The rows of a group lie close to one hidden flat surface of 11 dimensions, which passes through zero. Surfaces can cross.
In the rows, 128 means zero.
Some rows, each with its group after it:
[161 112  85  76 163 166 140  77 157  61 188 122 130 125 133 162  91 154
 114]
puru
[138  84 125 114 146 158 128 127 170  70 158 103 152 149 123 197 122 136
  91]
Razif
[ 95  97 126 112 105 139 135  92 158 159 103 113 121  61 107 147 203  82
 189]
bapez
[ 97 122 165  63 116 148 148 152 161  82 115 117 152 142 112 173 128 157
 116]
Razif
[132 134 163  91 127 168 161 138 143 112  95 163 139 105 128 121 120 127
 151]
puru
[142 115  66 120 134 130 125 111 139 169 119  42 131 126  74 133 179  82
 134]
vis
[148 164 121 108  81 144 119  82 129 125 101 140 127 124 128  99  88 186
 106]
vis
[114 120  86 109 114 157  91 112  93 128 135 111 136  98 123 120 114 121
 106]
bapez
[158 110 121 162 106 143 132 135 123 122 117 147 105 157 144 112 145  93
 159]
Kural
[113  90 179 164 152 107 120 172 113  93 162 187 147 131 157 180  80 130
 116]
vis
[110 131 116 182 136 144 122 144 125 161 123 150 115  89  97 164  78 101
  57]
Sog
[145 131  96 157  89 119 107 137  84 139 100 101  88 144 142  73 155  94
 138]
Sog
[176 104 136 156 147  96 111 171 127  98 149 158  62  92 116 173  67  85
 187]
Kural
[118 119 130 163 130 113 180 100  71 141 113 145 135 157 152 115 119 129
  78]
Razif
[100  90 178 109 138 150 141 163 149 100 118  97 208 158 143 170 164 153
  93]
Razif
[204 119 101 179  82 118 116 140 124 192 127  82 159 120 124 107 163 101
 182]
puru
[116 123 182 119  61 159 134 160 160 127 108 116 200 142 158 151 150 175
 129]
Razif
[133  90 147 139 150  99 133 109 126 110 123 142 176 155 135 147 124 165
  86]
Razif
[117 120  96  98 139 158 130  93 115  72 185 103 111 152 175 159 106 142
  86]
puru
[117 100 142 116  97 126  80 178 125 109 167 112 129  77 133 181  97 124
 167]
bapez
[ 85 130 121 147 101  99  44 148  64 162 127 107 116 114 124 168  61 123
 118]
Sog
[156 133 116 164 127 100 136 116  60 131 123 140 171 163 120 124  52 180
  53]
vis
[118 127 154  78 139 139 165 138 131 144  83  89 140 158 118 128 187  98
 195]
Sog
[168 136 116  72 106 166 131 109  87 108 101 101 126 115 137 119  73 149
 130]
puru
[106 144 139  92 151 103  89 155 163 137 114  74 102 132 117 143 155 121
 160]
vis
[104  94 144 173 180 130 175 151 109 123 121 148 100 118 132 145 144  60
 110]
puru
[130 102 140 127 121  95 158 128 118 121  80  83 124 187  97 166 128 119
 114]
Sog
[126 117  92  79  98 200  98  58 109 135 107 136 169 131 124 137  98 140
 139]
Razif
[120 122 150  98 130 151 126  93 187  81  46 159 114 160 114 116 128 153
  92]
vis
[125 129  91 113 125 163 112 124 142 106 140  93 137 158 135 113 154 137
  85]
Kural
[145 114 125 123 124 179 154 112 101  91 127 146 143 172 168 110 127 124
 114]
bapez
[124 116 185 139 130 115 169 176 186 105  88 143 120 154 129 126 192 109
 146]
puru
[108 132  58 134 173 166  61 120  96 170 145  84 116  97  99 148  90  74
  94]
Kural
[120 138 125 133 159 148 140 175 133 138 121 120 112 113 121  80 178  77
 123]
Sog
[153 114 103 137 148 174 122 118 102 127 140 164  85  97 146 126 101  64
 177]
Kural
[156 108 144 126 178  98 156 145 163  94  80 170 120 103  65 108 128 117
 114]
Kural
[176 158 106 105 112 140 182  63 164 114 151 141 100  95 142  91 134 169
 140]
vis
[149 111 120  84 125 172 132  85 151  58 140 140 128 159 148 159  91 165
 115]
Sog
[ 91 110 136 101 115 141 139  75 121  91 128 161 130 128 120 198  62 164
  85]
Sog
[124 103 135 153 138  95 164 101 151 100  79 148 143 162  83 148 118 152
  40]
Kural
[ 84 109 123 116 184 112 180 116  85 133 136 129 110 144 134 119 172  83
 141]
puru
[145 110 137 109 123 168  45 120 150 129  96 128 186 127 149 127 127 134
 154]
Razif
[112 146 170 105 109 124 196  94 166 150 126 159 113 101 124 172 133 145
 186]
bapez
[106 152 157 129 158 129 115 161  66 184  71 106 152 137 164  71 156 115
 110]
Razif
[ 64 104 124 199 150 174 119 124  98 158 189 173 139  89 176 183 106  87
  90]
puru
[100 163 124  84  64 170  77 145 126 122  91 119 144 119 112 113 102 161
  95]
Sog
[103 149 125 136 103 140  84 194 117 141  94 110 111 115 109  78 155 104
 109]
Sog
[127 130 164 131  91 113  91 136 151 154  63 130 141 126 143  81 190 126
 180]
bapez
[120 173 123 180 114 136 163 123  94 172  84 128 110 145 159  66 154 127
  60]
puru
[136 132 113 145 109  94 117 149 171 104 151 150 129 112 120  74 174 150
 105]
Sog
[156 131  70 147 112 160  83 130 136 148  97 106 133 103  81  91 122 107
  87]
vis
[122  61 149 163 127 118 158 127 134 136  98 148 164 131 111 145 187  87
 158]
vis
[154 148 106 184 138 145 129 142 101 186 145 185 179 114 106  81 109 111
  98]
bapez
[101 108 124 119 165 173 125 117  90 113 113 133 118 126 153 135 118  87
 113]
Razif
[ 98 142 124 154 167  27  93 109 149 161  86 124  95 106  68 119 130 131
  79]
bapez
[147 158 146 106  93 170 166 125 108 143 172 179 123 117 152 144  81 134
 207]
Kural
[189 139  99 142 103 110 123 139 122 164  81 120 123 131  46 112  95 109
 149]
Kural
[140 189 138  86  85 113 131 107 118 110 129 109  91 183 173 121  76 207
 124]
vis
[136  94 114 172 136 131 125 132 112 112 138 165 141 120 124 107 144 103
 100]
bapez
[103 139 179 115 186  74 136 140  90 167  80 158 145 107 123  81 131 132
 147]
vis
[ 54 127 122 132 163 156  82 163  83 114 168 148 113  99 133 169  74  94
  83]
Kural
[106 127 121  94 111 100  95  73  94 140 122 168 157 104  94 143  70 169
 139]
Razif
[135 129 140 124 186 125 223  97 135 128 121 158 130 138 124  85 182 114
 126]
Razif
[132 119 120 161  67 145  52 153 135 116 162 106 124 162 184 148 131 140
 141]
Kural
[ 93 134 114 116 146 123 103 125 155 167 161 146 169 102  67 151 124 118
 154]
puru
[159 111 137 142  77 100  51 109 121  97 117 110 114 129 181 130  90 182
 125]
Kural
[152 102  99 168 131 179 170 112 145 118 169 151 129 152 127 178 119  97
 115]
bapez
[ 94 108 116 139 114 118 126 101  79 118 164 121 121 168 178 141 143 129
 126]
puru
[116 134 155 149 115 114  91 147 137 185  88 144 144  96 124  82 180 110
 171]
bapez
[ 90 151 113 100 110 169 102 124 156 109  85 117  61 126 127 100 167  83
 140]
vis
[131 101 142 106 109  67 119 141 149  82 127 102 115 166 121 120 176 140
 166]
Sog
[ 99 200 132  85 174 169 141 100 119 170 106 130 119 159 155 106 111 146
 113]
bapez

New rows. What belongs after each?
[ 84 121 126 164 142 163 112 120 166  97 206 159 127 112 185 169 130 133
  88]
puru
[109 138 148 142 138 152 202 138 149 159 155 169 136 144 114 157 148  85
 175]
Kural
[ 75 142 174 139 106 152 123 151 103 161 113 162 147 108 166 124 135 120
 139]
puru
[ 80  82 134  94 107 161 101  81 118 102  99 147 121  71 157 142 150 112
 144]
bapez
[145 109 169 130 149  49 110 117 160 105  87 142 114 121 112 138 112 171
 121]
vis
[111 119 150  83 181 126 161  97 166 145 183 115 165  77 122 195 137 137
 186]
vis
[120 143 124 145  80 135  93 137 121 165 140  96 144 143 161 112 158 141
 138]
puru
[108 142 132 160 135 148 152 166 149 147 134 117 124 139 136 126 173  99
 104]
puru
[174 136 138 150  95 107 125 142 174  94 167 148  91  93 148 119 121 162
 144]
vis
[113  81 152 118 189 132 162 161  91  62 137 151 116 129 170  90 173  88
 136]
bapez
[ 93  91 140  64  86 133 126 110  67 102 115 125 135  52 144 112 149 128
 176]
bapez
[132 116 140 110 183 149 129 173 217  81 136 160 130  90  99 112 163 106
 127]
Kural
[128 136 110 117 137  89  89 107 124 117  56 107  75 139 105 109 112 138
  80]
vis
[188  97 114 177 117 130 126 135 176 106 127 187 176 122  96  84 145 140
  92]
bapez
[ 90  77 131 153  86 156  91 135 156 101 151 145  93  87 142 190 155  70
 175]
vis
[ 93 167 143 121 151 118 151 113  96 155 132 203 185  89 137  50 138 172
  90]
Sog
[130 159  95 124 101 158 157 113 120 133 159  92 148 154 120 156  91 165
  58]
Razif
[129  92 148 153 166  39 124 108 109 114  98 146  92  98 121 141 103 133
 108]
vis
[161 143  96  94 143 110 125 100 176 119 176 100 135 127 131  90 178 155
 162]
puru
[130 123 165 134  91 143 135 156 183  66 136 159 147 163 154 123 154 164
 121]
Kural
[ 98 171 148 106  86 147 126 157  37 179 112 157 134 110 151  68 119 112
 192]
Kural
[128 159 130 121  69 160  74 164 132 142 134 113 161 151 138 129 103 159
 132]
vis
[121 168 160 103 111 142 144 112 132 143  90 113 119 175 167 124 125 156
 146]
bapez
[144 111 113 169  95 142 138 117 119 144  78 182 133  98 116  63 166  93
 128]
vis
[136 107 121 132  99 121 109 155  88 125 104  74 128 154 104 166 104 109
 136]
puru
[128 108 128 154  98 103 167 111 132 153  71  94 125 162  79 195 121 114
 109]
Sog
[174 116 136  79 114 123 162 109 147  91 109 108 135 159 144  90 171 156
 179]
puru
[141 106 138 105 110  97 127 155 118  90 133 102 122 127 132 122 137 140
 150]
bapez
[112 183 146  96 123 140  86 193 131 130 121  99  97 170 154  99 135 135
 138]
vis
[128 139 114 110 135 125 104 168  93 133 126  93 107 125 127  77 151 103
 154]
Kural
[160 116 116 119 196  66 136 128 170 109 130  86 101 127 100 135 153 131
 116]
vis
[134 104 115 141 135 115 127 143 165  76 119  96  74 182 122 155 163  97
 104]
vis
[145 157 119 132 116 123 139 137  96 129 130 116 117 170 145  97 116 143
 111]
vis
[131 132 149 141 124 123 111 149 163 102 125 150  89  96 144 106 149 123
 147]
vis
[ 90 159 163  84 100 152 160 123 111 147 145 139 118 139 184 125 154 130
 200]
vis
[143 111 111 140  82 159 130  83 134 113 113 159 131 116 126 138 103 146
 104]
vis
[137 136 107  90 174 133 116  86 153 116 116 110 143  72 109 116 103 163
  79]
Kural
[143 138 157 132 150 148 170 126 155 107 138 212 163 110 130  90 122 153
 111]
bapez
[109  90 152 154  97 109 153 110  92 119 135 153 134 158 192 126 174 125
 154]
puru
[161 120 122 137 130  91 140  88 116 141 155 133 143  89 127 146  86 168
 123]
vis
[ 96 111  91 104 132 131 107  88 123 125 126 120 131  55  91 126 139 119
 100]
bapez
[140 103 107 142 163 129  98 121 175 130 116  97 134 120 115 116 180  98
 120]
Kural
[129 191 123 125 135  93  95 191 115 137 148  97  60 125 153  66 144 126
 149]
vis
[132 172 158  85 184 119 147 150 132 142  97 109 157 169 120  86 142 157
 120]
vis
[120 106 135 156 133  51 140 138  77 128 116 136 111 120 104 118 123 125
 105]
bapez
[133 153 155 121  91 108 125 153 155 138 144 132 151 128 120 150 106 165
 152]
Kural
[132 137 145 159  65 117 105 141 176 155 127 134 178 158 111 141 161 163
 149]
puru
[111  79 123 134 179 158 150 131 110  69 150 128  94 151 164 159 149  69
 114]
bapez
[155  95 141 138 108 159 132 130 171 126 166 146 210 117 115 178 115 155
 138]
vis
[147 153 102 130 167 155  58 163 164 150 160 111 106  84 129 107 127 100
 151]
Razif
[140 111 134 135  96 198 106 123 162 143 129 141 149 102 165 118 180  92
 208]
Razif
[169 130 149  98 117 152 122 135 151  72 118 182 119 103 128 103  85 152
 145]
Kural
[137 123 105 119 128 217 110 124 194  96  86 164 158 122  97 104 140 110
  86]
vis
[135 136  70 145 156 143 177  82 134 185 158 118 149 136  93 109 167 102
 121]
puru
[172 140 105 147 140 187 146 162 181  89 107 150 138 161 105  62 156 111
  81]
vis
[119 114 117 145 137 123 146 122 115 117 165 148 115 110 116 170  74 121
 104]
bapez
[130 143 121 163 121 139 120 185 120 137  92 120 114 132 121  79 153  98
  84]
Sog
[140  72  79 132 120 118  73 114 121 139 143  82 161 141 102 157 159  91
 177]
Razif
[125 157 141 130 143 168 131 159 103 150 139 154 155 135 156  91 118 122
 141]
bapez
[ 75 148 178 104 123 124 140 201 180 111 190 128 156 128 139 163 161 159
 133]
Kural
[ 94 106 140 151 129  98  72 155  75 167  99 123 141 125 121 143 117 103
 127]
vis
[ 93 131 114 116 145 127 101 111 103 150  28 119  99 137  91  85 151  88
 100]
vis
[130 157 123  86 207 107 135 123 181  81 103 100  53 147 113  90 137 129
  97]
vis
[141 145 135 114 137 103 132 114 212 115 142 122 116 112  92 166 120 168
 118]
bapez
[132 146 105  98  79 166 139 124  36 140 112  69 140 179 165 107 132 131
 148]
bapez
[156  78 127 188 119  31 131 111 113  90 114 125  61 134 130 142 124 119
 111]
vis
[161 107  92 160  71 156 119 106 161  79 101 145 105 145 118 112 120 128
  73]
vis
[133 103 132 179 151 107 160 137 190  87 168 135 111 160 150 134 196 112
 100]
puru
[178 142  72 144 148 115 149 122 190 137 200 112 123 111  91 125 147 129
 152]
Razif
[114 158  66 179 115 122 137 103 146 159 178 170 134  73  88  95 129 139
  47]
Sog
[204  99 141 208  82 116 131 144 128 142 111 134 136 108 154 117 134 114
 157]
puru
[202 133 115 125 162 159 129 143 178 121 114 129 125  68  75 131  83 118
 131]
puru
[176  96 145 200 115  47 117 177 143  79 157 141  91 133 134 124 129 133
 122]
vis
[120 105 107  68 234 131  93 109 103  94  84 108 119 152  94 111 112  95
 103]
Razif
[148 106  99 134 141 112  99  91 133 112 141 148 127 131 111 140  89 147
 111]
Razif
[106 157 158  90 136 143 128 158  97 152 139 157 128  74 131  99 108 115
 189]
Kural
[112 112  85 144 167 157  81 106 105 139 137 124 107  93 122 162  79  87
  95]
Kural
[166 159 119 104 152 195  97 135 173 127 120 110 155 130 151  96 117 157
  89]
Razif
[138  93 142 149 155 152 110 148 145 131 121 172 220 121 100 153 103 138
  88]
vis
[ 93 149 123  88 112 169 130 139  81  97 138 148 134 127 158  98 100 148
  96]
Kural
[150 104 141 159 199  94 146 133 107 114 127 179 174 113 111 111  89 140
  71]
vis
[147  69 106 181  68  98 124  97 139 113  98 133  96  98 109 137 161  99
 140]
vis
[181 142  87 169 153 114 128 111 115 158 114 130 104  88 102  96  90 119
  78]
puru
[111 141  94 125 157 173 127  99 102 157 105  97 117 175 142 108 144  91
  93]
bapez
[100 176 115 123 146 180 102 130 125 189 148 144 150  92 124 133  96 119
 131]
bapez
[109 134 163  79 139 116 126 106 148  90 130 165 123 123 146 111 134 163
 158]
puru
[ 90 164 116 105 201 131  69 171 118 150 121 105 128 104 100 113 103 105
  89]
vis
[158 173  74 117  66 148 120  90 151 131 105 106  74 116 121  71 143 146
 122]
vis
[136 178 138 142 177 102 180 164 147 177 166 113 116 143 101 143 126 112
 151]
bapez
[180 103 124 175  79  82 109 132 126 118  88 117 153 164 103 115 115 154
  98]
vis
[116 126 154 160  77 109 109 192  89 129 145 147 106 158 151 136 127 104
 175]
Kural
[119 112 125 123 113 144 141 109  89  81 126 153 120 159 160 109 114 139
  85]
Kural
[103 113 148 114 154 134 115 124 176 136  85 157 124  64 116 110 175  99
 156]
vis
